The rows of a group lie close to one hidden flat surface of 10 dimensions, which passes through zero. Surfaces can cross.
In the rows, zero is written as 128.
Known rows, each followed by its group:
[194 135 162 112 163 101 160 133 120  84 133 144  98 124 108] : J_481
[ 80  91  97 119 184 110 137  97 133 144 145 147 121 148 152] : J_201
[162 109 113 182  88  95 118  62 141 123 197 126 164 121 138] : J_505
[ 98 176  75 148 148  83 109 140 156 135  67 148 141 178 146] : J_896
[114 124 128 173  84  74 144 175 124 125  66  85 108 133 101] : J_20
[125  94 128 137 138 114 123 132  80 155 114 150 155 124 114] : J_481
[123 139 152 146 151 157  94 139 116 117 161 131 155 136 102] : J_505
[145 110 131 109 120 152 140 148 151 127 134 143 171 149  92] : J_20
[130 141 146 136  88  74 153 111 163 119 144  90  72  99 209] : J_20
[113 146 139 131 119 123 126 106 176  93 150 134 147 107 142] : J_896
[132 129  92 134 131  84 161 104 139  98 108 129 164 145 103] : J_176
[156 137 127 144 217  76 124 143  76 121 106 169 141 180  92] : J_452
[105 174 132 122 115 148 104 134 155 105  78 127 149 163 109] : J_896
[127 181 140 138 104 132 124 122 138  90 149  63 134 130 138] : J_452
[111 142 120  94 100 113 116  71 169 138  88 126 111 200 165] : J_452
[157 123 169 151 147 118  89 125  98 135 132 137 118 185  87] : J_896
[124 126 155 129 164 132 154 142 145  80 196 113 131  82 127] : J_481
[131 148 116 124 120 169 161 171 169  85 100  93  49  85  75] : J_505
[118  73 129 196 110 105  92  77  80 145 139 190 173  98 100] : J_20
[163 161 161 116 114 161  94 151 159 133 140 156 157 139 132] : J_505
[138 129 113 116 148 141 134 137 115 129 112 139 140 145 101] : J_201
[147  68 164 118 110 130 123 138 110 185 126 160  91 110 149] : J_505
[113 128  77 156 164 185 115 171 159 144 205 105  76 101 115] : J_452
[144 139 197  56 170 149 134 148  97 113 113 169 137 101 153] : J_452
[138 150 147  98 106 122 132  84 132 104 116 115 113 133 155] : J_481
[ 95 107 139 120 139 142 119 116 141 143 156 129 123 128 150] : J_201
[115 126  99 140 160 132 111 136 141 151 141 135 130 155 123] : J_452
[172 173 174 121 155 170 114  98 133  56 206 171 143  38 138] : J_201
[144 153  78 100 119 147 174 175 175 112  81 109  92 131  89] : J_505
[ 64 144 169 149 153  98  79 102 143 142 142 124  73 137 212] : J_896
[130 120 148 112 120 118 146 122 147 116 122 130 116 119 143] : J_896
[140 114 134 121 157 117 169 181 133 113 129 126 130 112 101] : J_505
[111 129 111 126 141 106 143 140 165 130 146 130 149 128 157] : J_452
[141 197 126 131 110 151  95 143 148 109  98 161 124  95 147] : J_896
[ 98  77 141 199 127 123 118 148  88 144 160 105  58  72 104] : J_176
[225 155 118 149 114  98 106  56 161 108 157 157 122 178 112] : J_20
[124 140 122 123  98 120 130 113 117 138 114 101 150 145 147] : J_201
[133 163 148 141 132 161  85 143 134 122 119 131 133 149 100] : J_505
[129 110  54 188 132  57 162 134 119 137 172 104 138  92 154] : J_176
[121 134 106 127  89 139 128 127 124 143 111 127 144 101 146] : J_481
[105 141  90 132 152 152 131 141 144 141 185  61  92 129 152] : J_481
[115 157 139 194 167 126  80 167 145 137 180 105  78 143 138] : J_201
[149 165 203 129 176 121 128 152 107  87 223  63 113 121 163] : J_505
[137 108 153 115 108 138 144 115 115 109 133 131 122  87 125] : J_20
[ 88 104 160 145 167  64 153 196 138 130  88 136 133 162 119] : J_176
[ 87  85 124 146 101  89 139 157 139 159 119 147 199 111 144] : J_20
[152 157 111 129 140 147 103 139 106 150 131 111 117 153 136] : J_481
[120 111 163 121 101 117 130 131 144 139 108 123  92 121 154] : J_201
[ 75  84  95 141 148  45 190 118 146 120  97  76  43 168 128] : J_176
[137 116 115  85 103 164 146 112 112 147 128 153 111  57 176] : J_176
[110 104 134 124 130  82 143 137 115 170 135 103  87 131 205] : J_896
[143 128  98 146 132  87 142 121 125 146 195 146 174  83 198] : J_176
[128 181  98 102 106 181 132  80 143  80 138  70 102 113 123] : J_505
[ 91 121 131 181  85  91 101 100 158 130  97 121  73 141 132] : J_176
[129 133 116 115 138 130 136 134 129 129 115 117 118 152 119] : J_481
[ 76 151 137 100 157 137 133 111 151  86 106 154 142 101 151] : J_896
[135 154 121  97 119 182 111 121 125 128 129 128 128 117 132] : J_201
[119 151 114 113 119 112 134 132 169 126 123 151 170 125 167] : J_20
[148 159 127 139 100 168  86 133  58 134  80 110 172 153  65] : J_452
[157 128 126  99 162 123 185 140 120  80 141  98 108 106  95] : J_481
[163 159 132 182 113  68 131 180 139 118 132 110 148 125 137] : J_176
[124 172 114  54 103 145 180 136 210  82  81 125  96  95 174] : J_20
[160 169 110  87 123 146 141 145 164 108 118 167 196 115 145] : J_201
[167 105 164 139 141 105 117  80 122 106 126 150 109 172  74] : J_896
[ 92 108 121 128 124 116 125 110 122 142 120 126 134 140 152] : J_481
[118 152 121 110 123 155 118 126 122 124 120 126 103  99 148] : J_452
[130 147 109 125  83 146 112  93 140 145 151 112 116 103 184] : J_201
[116 174  79 138 103 140 109  82 168  89  94 137 127 137 104] : J_452
[188 102 165  97 103 147 152 111 117 107 147 142 162  98 106] : J_20
[142 104 135 138 119  83 157 118 114 113 101 161 166 114 105] : J_452
[135 177 130 113 129 145 134 110 204  73 122 136 103 118 126] : J_20
[124 121 121 202 136  10 136 132 173 132 152 114 165 196 150] : J_896
[123 126 106 162 120 107 112  85 129 128 162 117 118 136 141] : J_176
[132  89  75 140  95 145 113  44  73 146 136 132 177 139  92] : J_505
[194 160 112 153  99 153  95 146  92 154 133  85 102 166  99] : J_176
[111 111  99 157 140  96 119  93 119 156 158 115 140 154 150] : J_201
[167 169 119 125 154 127 119 150 126 118 145 136 138 133 133] : J_481

New rows. What belongs after each?
[128 151 137 164 111  67 122 125  74 133 114  81 156 139 165] : J_452
[129 150  84 140 217 110 137 112 107 100 133 139  92 144 114] : J_201
[118 133 108 128 105 144 123 126 130 143 107  97 127 159 111] : J_896
[112 155  99  76 141 188 107  93 123 133 103 181 130 104 150] : J_20
[146 132 116 139 118 135 125 135 129 128 154 137 169 118 122] : J_201
[145 142  96 129 139 121 118 109 124 139 142 139 138 140 144] : J_201
[126 137 122 123 159 126 123 153 108 152 133 115  93 128 155] : J_452
[132  97 135 120 131 135 122 102 107 152 163 142 164 129 145] : J_505
[183 131 145 104 104 123 156 163 168 129 154  85 145 169 128] : J_20
[169 127  96  55 169 128 195  98 128  80 103 155 133 132  93] : J_20
[147 115  98 105 125 166 144 104 117 123 167 123 167 121 102] : J_505
[ 90 112 119  77 161 116 146 165 124 168  77 165 136 145 173] : J_505
[129 109  51 149 127 168  92 123 111 198 151 124 117 159 113] : J_201
[138 107 130 137  65 114 114  89 116 165 132 115 142 137 161] : J_201
[ 96 189 125 165 135  96  71 149  94 152 137 113 156 132 210] : J_20
[164  85 130 151 109 106 120  77  81 167 184  98 111 146 145] : J_505
[134 137 128 109 132 138 139 133 130 122 129 144 122  94 149] : J_896
[104 166 137 151  91 131 108 161 153 117  94 128 142 105 138] : J_20
[128 165 122 121 111 125 136 139 137 110  89 119 109 117 145] : J_20
[131 127 154 118 111 132 116 118 110 137 117 122 131 132 139] : J_452
[121 109  95 104 134 160 136  99 147 144 133 161  74  93 146] : J_201
[143  91 185 108  85 183 104 112 125 164 196 131 134  91 175] : J_20
[170 144 140  91 113 146 124 154 141 146  83 137 106 171 118] : J_896
[112 124 136 110  96 136 129  97 166 119 122 144 147 122 146] : J_452
[147  98 134 171 194 107 147 154 158  87 175 211  74  42  92] : J_201
[137 159 130  93  89 135 113  71 168 128 119 120 103 168 167] : J_176
[120 128  98 183  81 106 130 144 143 132  98 125  89  74 138] : J_176
[118 193 128 109 153 171  99 170  93 123 106  78  89 147 130] : J_20
[ 69 101 130 153 185 124 142 158  91 112 123 108  89 100  90] : J_505
[113  95 143 167  93 124  95 153  61 178 118 140 194 114 124] : J_20
[115  74  84 100 120 114 161 122 140 172 109 155 161 150 142] : J_20
[112 125 120 103 173 151 174 129 136  71 102 148  81  75  78] : J_201
[133 101 138 108 114 121 164 130 144 127 150 110 138 122 133] : J_896
[111  90 144 161 116 106 121 114  99 142 143 118 101 106 140] : J_20
[122 130 139  95 125 145 129 137 104 146 139 118 141 105 177] : J_20
[118 152 132  72 176 123 151 132  66 120 114  98 179 166 146] : J_505
[136 137 119 141 128 108 135 139 147 124 114 111 119 154 116] : J_20
[179 176 123 115 126 127 134  92  91  89 114 127 134 116 122] : J_201
[ 70  61 133 167  80 140 103 114 120 168  98 154 121  94 102] : J_20
[ 69 106 124  54 209 122 165 151  96 153 136 125 158 141 192] : J_505
[186 190 168 175 171 131  79 171 116 102 162 133 119 133 104] : J_201
[130 114 147  96 178  81 152 150 145 152 165 158  91 106 226] : J_896
[112 129 161 114 124 194  51 126 150 176 142 180 132 137 165] : J_505
[149 162 101  98 118 165 123 132 111 116  74 133 110 119  94] : J_452
[ 51 106 125 131 146 114 131  74 148 126 160 113 103 121 179] : J_896
[108 159 118 149  67 125  94  54 177 104 135  91 116 164 149] : J_452
[130 112 113 106 151 150 112 109 148 152 182 156 162 145 149] : J_20
[172 217 114 149 101 173  81 194 147 118 102 156 173 100 107] : J_896
[168 138 146 123  66 129 126 116 109 122  97 123 123 108 143] : J_20
[138 117 150 136 226 183 104 134  90 108 199 123 133 158  42] : J_20
[156 125 108 165 121 130  98  98 143 131 169 133 124 149 101] : J_896
[153 173 139 128 148 110 138 140 154  89 146 113 131 134 136] : J_20
[103 128 124 154 107  77 136 142 129 131 109 128 156 108 162] : J_20
[118  88 108 132 147 122 128  81 113 126 127 174 126 125  98] : J_20
[ 81  91  84  74 149 159 188 134 141 129 115 138 110  80 132] : J_505
[127  69 100 136 132 119 138 123 148 166 123 157  97 134 115] : J_452
[124 110 121 148 157 132 116 116 155 133 184 119 158 171 101] : J_896
[130 110 115 136 139 147 110 120 129 162 148 120  53 140 131] : J_452
[ 68 102 161 128 167 165  91 144 131 132 116 185 171 126  94] : J_176
[146 177  94 143 119 109  97 131 144 149 100 109  88 189 142] : J_20
[117 157 132 149 110 121 143 147 179  79  91 143 139 108  96] : J_20
[ 71  85  97 144 135 103 142 155 128 147  72 197 167  87 124] : J_176
[111 163 113  74 155 114 149 116 191 100  98 159 156 160 159] : J_452
[143 121  81 130 120 106 170 151 122 136 101 136  66  72 139] : J_452
[125 152 137 158 114 137 101 173 136 133 137 113 164 125 131] : J_896
[146 118 121 146 114  72 169 103 135  77 140 133 184  96 124] : J_505
[111  87 124 157 148  94 151 163 123 140 136 102 144 154  92] : J_20
[108 123  88 147 150 123 117 107 105 128  83 169 139 138  81] : J_20
[ 96 104 120 163  68 113 110 115 146 153  88 136  96 116 138] : J_20
[153  95 168 115 136 114 172 136  92 106 141 107 101  95 109] : J_176
[139 117  93  90 173 149 123  91  71 148 111 150 104 149 111] : J_20
[140 148 140 128 143 135 106 158 132 143 133 144 124 138 141] : J_896
[128 169  63 145 130 103 157 114 146  88 146 102 138  99 148] : J_201
[129 135 143 167  84 133 104 179 166 152 152  98 140 121 138] : J_201
[112 169 128 155  93 158 122 192 140 108 116  49 107 130 109] : J_201
[ 60 108  92 180 145 114 121 109 121 110 112 139 132 106  92] : J_505
[196 201 139 113  81 127 135 148 113  91  88 104 179 130 115] : J_201
[ 98 117 132  86 102 124 141  94 141 134  69 140 130 149 140] : J_481
[140  91 126  97 106 157 156 128 118 135  98 158 126  91  95] : J_505
[127  71 106  89 167 142 164  68 114 118 131 168 104 109  95] : J_20
[168 115 190 124 110 138 135 134 117 103  97 157  91  90 100] : J_201
[176 131 121 137 114  98 128  69 102 115 120 135  96 133 125] : J_20
[147 149 185 154  87 143  99 166 141 127  99 132  96 100 122] : J_176
[ 98 125 116 124 127 128 118 138  84 154  95  64 139 205 100] : J_201
[172 142 215  83 147 127 100 142 105 139  99 169 201 195 127] : J_201
[ 98 129 169 111 114 111 144 172 167 121 111 123 193 142 138] : J_201
[ 97  97 118 150  88 109 135 111 110 142 114 111 138 107 135] : J_481
[ 79 155 119 161 167 105  90 129 115 129 114 130 155 169 133] : J_505
[113  94 143 188 132 110 119 178 121 153 109  96  34 141  80] : J_201
[126 100 127 139 126  89 167 151 151 108  84 150 158 135  83] : J_481
